There are 3 ways to turn a row about zero (a turn may also mirror it). The second row of each pair is the first, turned, with some noise. The first 27 pairs use one turn. New pairs use 3 turns, one after the other, and a turn may come again.
Known pairs, each followed by its turns in order:
[ 0.25  1.87 -0.73 -0.54  1.53  1.66  1.39 -0.47]
[ 1.42  0.41  0.33  1.34  2.09  0.58 -1.00  1.63] | S

[-2.03 -1.21 -1.23 -2.94 -0.82 -2.70 -1.10 -0.22]
[-1.93  1.25 -2.16 -1.33 -1.37  3.00  1.28 -0.40] | S

[-2.04 -0.54  0.00 -3.09 -1.49 -1.10  1.09  1.62]
[ 0.11  3.18 -1.84 -0.16 -0.77  1.14  1.56 -0.59] | S

[ 1.09 -0.02 -2.11  0.75 -2.98  1.58  1.09  0.08]
[-1.40  0.46  1.65 -2.75  0.45 -1.75 -1.07 -1.10] | K

[ 2.30 -3.60  2.30  0.59  4.48  2.71  1.23  2.08]
[ 2.38  5.43  1.74  3.73  1.58 -0.04  0.83  1.31] | K

[-1.15  0.19 -0.19 -3.09 -0.69  0.58 -1.90  0.33]
[ 0.85 -1.84 -1.21 -0.07  0.55  0.54 -2.34 -1.56] | T

[-0.43 -2.64  2.21 -2.08 -0.16 -2.57  1.80  1.01]
[-1.29 -0.17  1.86  3.41 -3.08  0.31  0.14  0.27] | K

[ 0.12 -0.05  2.77  0.74  1.50 -1.38 -0.08 -1.70]
[-0.39 -0.86 -1.39  3.21  0.39 -0.67  0.51  1.15] | K

[-0.54  3.08 -0.41  1.49  0.91  0.39  0.47  2.97]
[ 3.02  2.35 -0.89  0.01  1.20  1.15  0.75  2.03] | T

[ 1.76 -1.93  0.84 -3.18  1.84  0.51  0.40  0.40]
[-2.13 -1.75 -1.43 -1.01 -1.15 -1.00 -2.61  1.80] | T

[-0.10 -1.07  0.82  2.48  1.16  1.15 -0.99  1.34]
[-1.09  2.32 -0.57 -1.67  1.14 -0.78  0.65  0.40] | T

[ 2.24 -0.81  1.17  1.60 -0.13  2.06 -0.32 -1.94]
[-1.06  1.26 -0.34 -0.04  2.73 -1.75  0.11  2.16] | K

[ 1.06  0.75  0.34 -0.47 -2.03 -1.07 -2.08 -2.19]
[ 0.01 -2.07 -0.33  1.44  0.28 -1.67  1.58 -2.16] | T

[ 0.08 -1.38  0.64 -0.93 -0.16 -0.96 -0.71  0.49]
[-0.69 -0.54  0.46  0.22  1.05 -0.98 -1.20  0.11] | T

[ 0.53  3.01 -4.29  0.58 -1.46 -2.02  0.45  0.17]
[ 0.46 -1.88 -1.30 -3.81 -1.13 -2.00  1.00 -3.37] | K

[ 0.47  1.45 -2.96  0.95 -0.31 -2.15 -1.28  0.02]
[ 0.90 -2.25 -0.58 -2.13  0.22 -0.65  2.20 -1.96] | K

[-1.98  2.41  1.41  0.60  2.16 -0.50  1.99  1.68]
[ 3.37  1.16 -1.44  1.57  0.60  0.23 -1.82 -1.43] | S

[-0.29 -1.23  1.03 -1.72 -4.43  0.81 -1.68  0.11]
[ 0.41 -3.40  1.22 -2.04  2.35 -0.08 -0.23 -2.86] | T

[ 0.31  1.14  2.41  0.59 -2.48 -1.34 -1.26 -0.10]
[-1.42  0.54  1.22  0.12 -0.79 -0.34 -0.13 -3.51] | S

[-1.50 -2.18 -0.71  2.26  1.83 -2.52  2.00  0.31]
[ 1.57 -0.38 -2.25 -2.44 -2.32 -0.43 -2.67  0.67] | S

[ 0.95  3.81  0.42  2.10  1.93 -3.02  1.18 -0.11]
[ 0.43 -1.42 -4.06  1.47  0.04 -1.84  1.04 -3.24] | K

[-0.95  1.58 -0.18 -1.55  0.15  2.49  0.20 -2.56]
[ 0.28 -1.33 -2.29  0.14 -1.71  2.42  0.78 -1.51] | T

[ 1.87 -2.70 -2.19 -1.08  0.60 -3.07 -0.86 -1.11]
[-3.43 -1.35 -2.30 -1.37 -1.49  0.82 -0.53  2.19] | S

[ 2.35  1.17  1.54  0.35 -2.32  2.44 -2.28 -2.18]
[-0.02 -2.58 -2.29 -1.29  0.30 -1.29  3.25 -1.97] | T

[ 1.08  2.94  0.52 -2.67  1.34  3.26  0.63  1.49]
[ 0.64  3.86 -2.89 -1.16 -1.56  1.02 -1.68  0.71] | K

[ 1.16 -2.08  1.62 -0.21  1.44  0.32  0.99  1.59]
[ 0.46 -0.17 -2.18 -0.47  0.57 -2.55  0.51 -0.17] | S

[ 0.42 -1.51  0.39  0.73 -0.77  1.76  1.48 -2.34]
[-0.43  0.78  1.98 -2.19  1.43 -1.45 -0.55  1.48] | S

New pairs. What belongs after each?
[ 1.73 -1.24 -3.19 -1.18 -1.80  0.34  0.56  1.88]
[ 1.40 -3.42  0.12  0.19  0.15  0.08 -3.02 -0.87] | T S K

[-0.02  0.46  3.34 -1.09 -2.19  1.10  1.54 -1.39]
[-0.45 -0.22 -2.39  0.14  3.07 -1.25  1.99  1.42] | T K T

[ 1.14  1.51  1.87 -0.27  2.10  1.27 -0.97  0.46]
[-2.72  1.02  0.28  0.26  1.80 -1.13 -0.60  0.26] | T K S

[-1.30  0.12  2.88 -1.25  1.31 -0.27  0.28 -1.03]
[-1.64  1.70  0.14 -1.21 -1.21 -2.67  0.44 -0.41] | K S S

[ 1.09  0.86 -0.71  1.78 -0.97 -1.53 -1.10  1.51]
[ 0.45  1.60 -0.62 -1.61  2.09 -0.51 -1.48 -0.76] | S T S

[ 0.11  2.87  0.18  0.52  0.94  2.74 -3.49  1.19]
[-1.52 -0.65  0.12 -0.15 -4.18 -2.57  2.27  0.16] | T K K

[-0.65 -1.81  3.48  0.19  0.55  0.22  0.95  0.18]
[ 0.77  2.47 -0.59 -1.36 -0.81 -2.58  0.44  0.27] | T S K

[ 0.93  2.56 -0.98 -1.01 -0.49 -1.26  0.14  1.26]
[-2.23  0.19  0.08 -0.66  0.69 -2.12  0.15 -1.67] | S S S

[-1.35  0.01 -2.18  1.99 -1.67 -2.06  0.68  0.02]
[ 2.37 -2.16 -0.10 -0.77  1.25  0.45  0.37 -2.20] | T K K

[-1.03 -0.88  0.12  3.11 -2.65  0.96  0.88  2.14]
[-0.29 -3.39  1.61  0.26 -0.08  1.49 -2.50 -1.81] | S K K

[-2.03  0.92 -2.17  0.27 -1.60  4.02 -1.29 -1.04]
[-1.64 -3.22 -0.42 -0.65 -1.68  2.83  1.82  1.46] | K T S

[-1.88  0.61  1.49  0.23 -0.44  0.02 -2.90 -0.99]
[-1.66 -1.14 -0.85 -2.11  1.06 -0.59 -1.85 -1.09] | T T K

[ 2.08 -1.02 -0.95 -4.29 -1.09  0.42  1.72 -1.61]
[ 1.35  2.77  2.71 -3.29  0.45  1.25  1.66 -0.32] | K K S

[ 2.08  0.65  0.24 -2.63  2.08  3.38  0.17 -1.07]
[ 0.04  0.55 -0.61  0.66 -2.38 -2.20  3.60  0.92] | S K T

[-3.36 -4.20 -0.32  1.30  3.67  0.69 -0.68  0.89]
[ 1.29 -3.23  1.55  4.17 -0.01 -1.04  3.65  0.09] | K S K

[-4.02  2.76 -0.07 -3.08 -3.85 -0.59  1.17 -0.07]
[ 1.31  3.34  3.36 -2.62 -0.59 -3.98 -1.81 -0.96] | S T K

[-0.30 -1.38 -2.94  0.18  0.79 -1.85  1.21 -1.52]
[ 0.76  0.14 -2.31 -1.97 -1.66 -0.33 -0.39 -2.52] | K T S

[-1.22 -1.76 -0.48  2.98  0.72  1.84  1.00  0.45]
[ 1.35  3.20  1.56  0.12 -1.79 -0.15 -0.91 -1.00] | S K S

[ 0.06 -2.01 -2.67  0.23  0.35 -1.26 -0.40 -0.16]
[ 1.92 -0.57  0.76  1.86  1.69 -2.10 -0.22 -0.34] | T T K

[ 1.71  0.25  0.47 -0.53 -0.24  1.45  0.34  2.47]
[-0.06  0.22 -0.01  0.13  1.70 -2.62 -1.12 -0.99] | T T T

[ 0.34 -0.82  5.04  2.12  1.43 -3.13  3.80 -0.81]
[ 2.64  5.00 -3.66 -0.86 -0.15  2.95 -1.50 -0.70] | T T K

[-3.75 -0.04  2.61 -2.30  0.35  2.63  2.59  0.27]
[-0.83 -0.49  0.29 -1.07 -2.12 -0.01 -0.49  5.57] | T S T

[-2.91 -0.45  0.66 -1.22 -1.86 -0.82  3.59 -0.50]
[ 0.10  0.92  1.60 -1.96 -3.28 -3.29  0.55  0.83] | S T T

[ 1.53 -0.17 -0.67  0.70  0.63  1.09 -0.23 -1.48]
[ 1.36 -1.11 -0.62 -0.31  1.05  1.32  0.78 -0.29] | T S T

[ 1.40  2.50 -1.76 -0.79 -3.47  2.44  1.55 -0.64]
[ 2.10  1.28  1.36  3.17  2.49  1.60 -1.67  1.76] | T S T

[ 2.25  3.18 -0.18 -0.76  1.39 -0.77  0.94 -1.06]
[-1.62 -2.83  2.46  1.06 -0.56 -0.42 -1.02 -0.13] | K K T

[-0.99  3.01  0.56 -2.16  1.57 -2.88  1.33  0.68]
[-3.44  0.15 -0.44 -3.08  1.89 -0.27  0.32  1.12] | S S T

[-3.46  3.88 -3.52  0.36  0.09  1.66 -0.93  0.67]
[ 3.36 -0.29  0.33  3.71 -1.13  0.23 -3.69  1.86] | T K T

[-0.22  1.47  0.44  0.37 -1.39  5.49 -0.13  2.05]
[-3.44 -0.58  0.92 -0.95 -2.64 -0.12  4.01  0.18] | T T S

[-0.34  1.63 -2.42 -1.29  0.66  1.90  1.15  3.37]
[ 0.49 -1.06  2.00 -0.52 -2.82 -1.73  3.58  0.14] | T T K

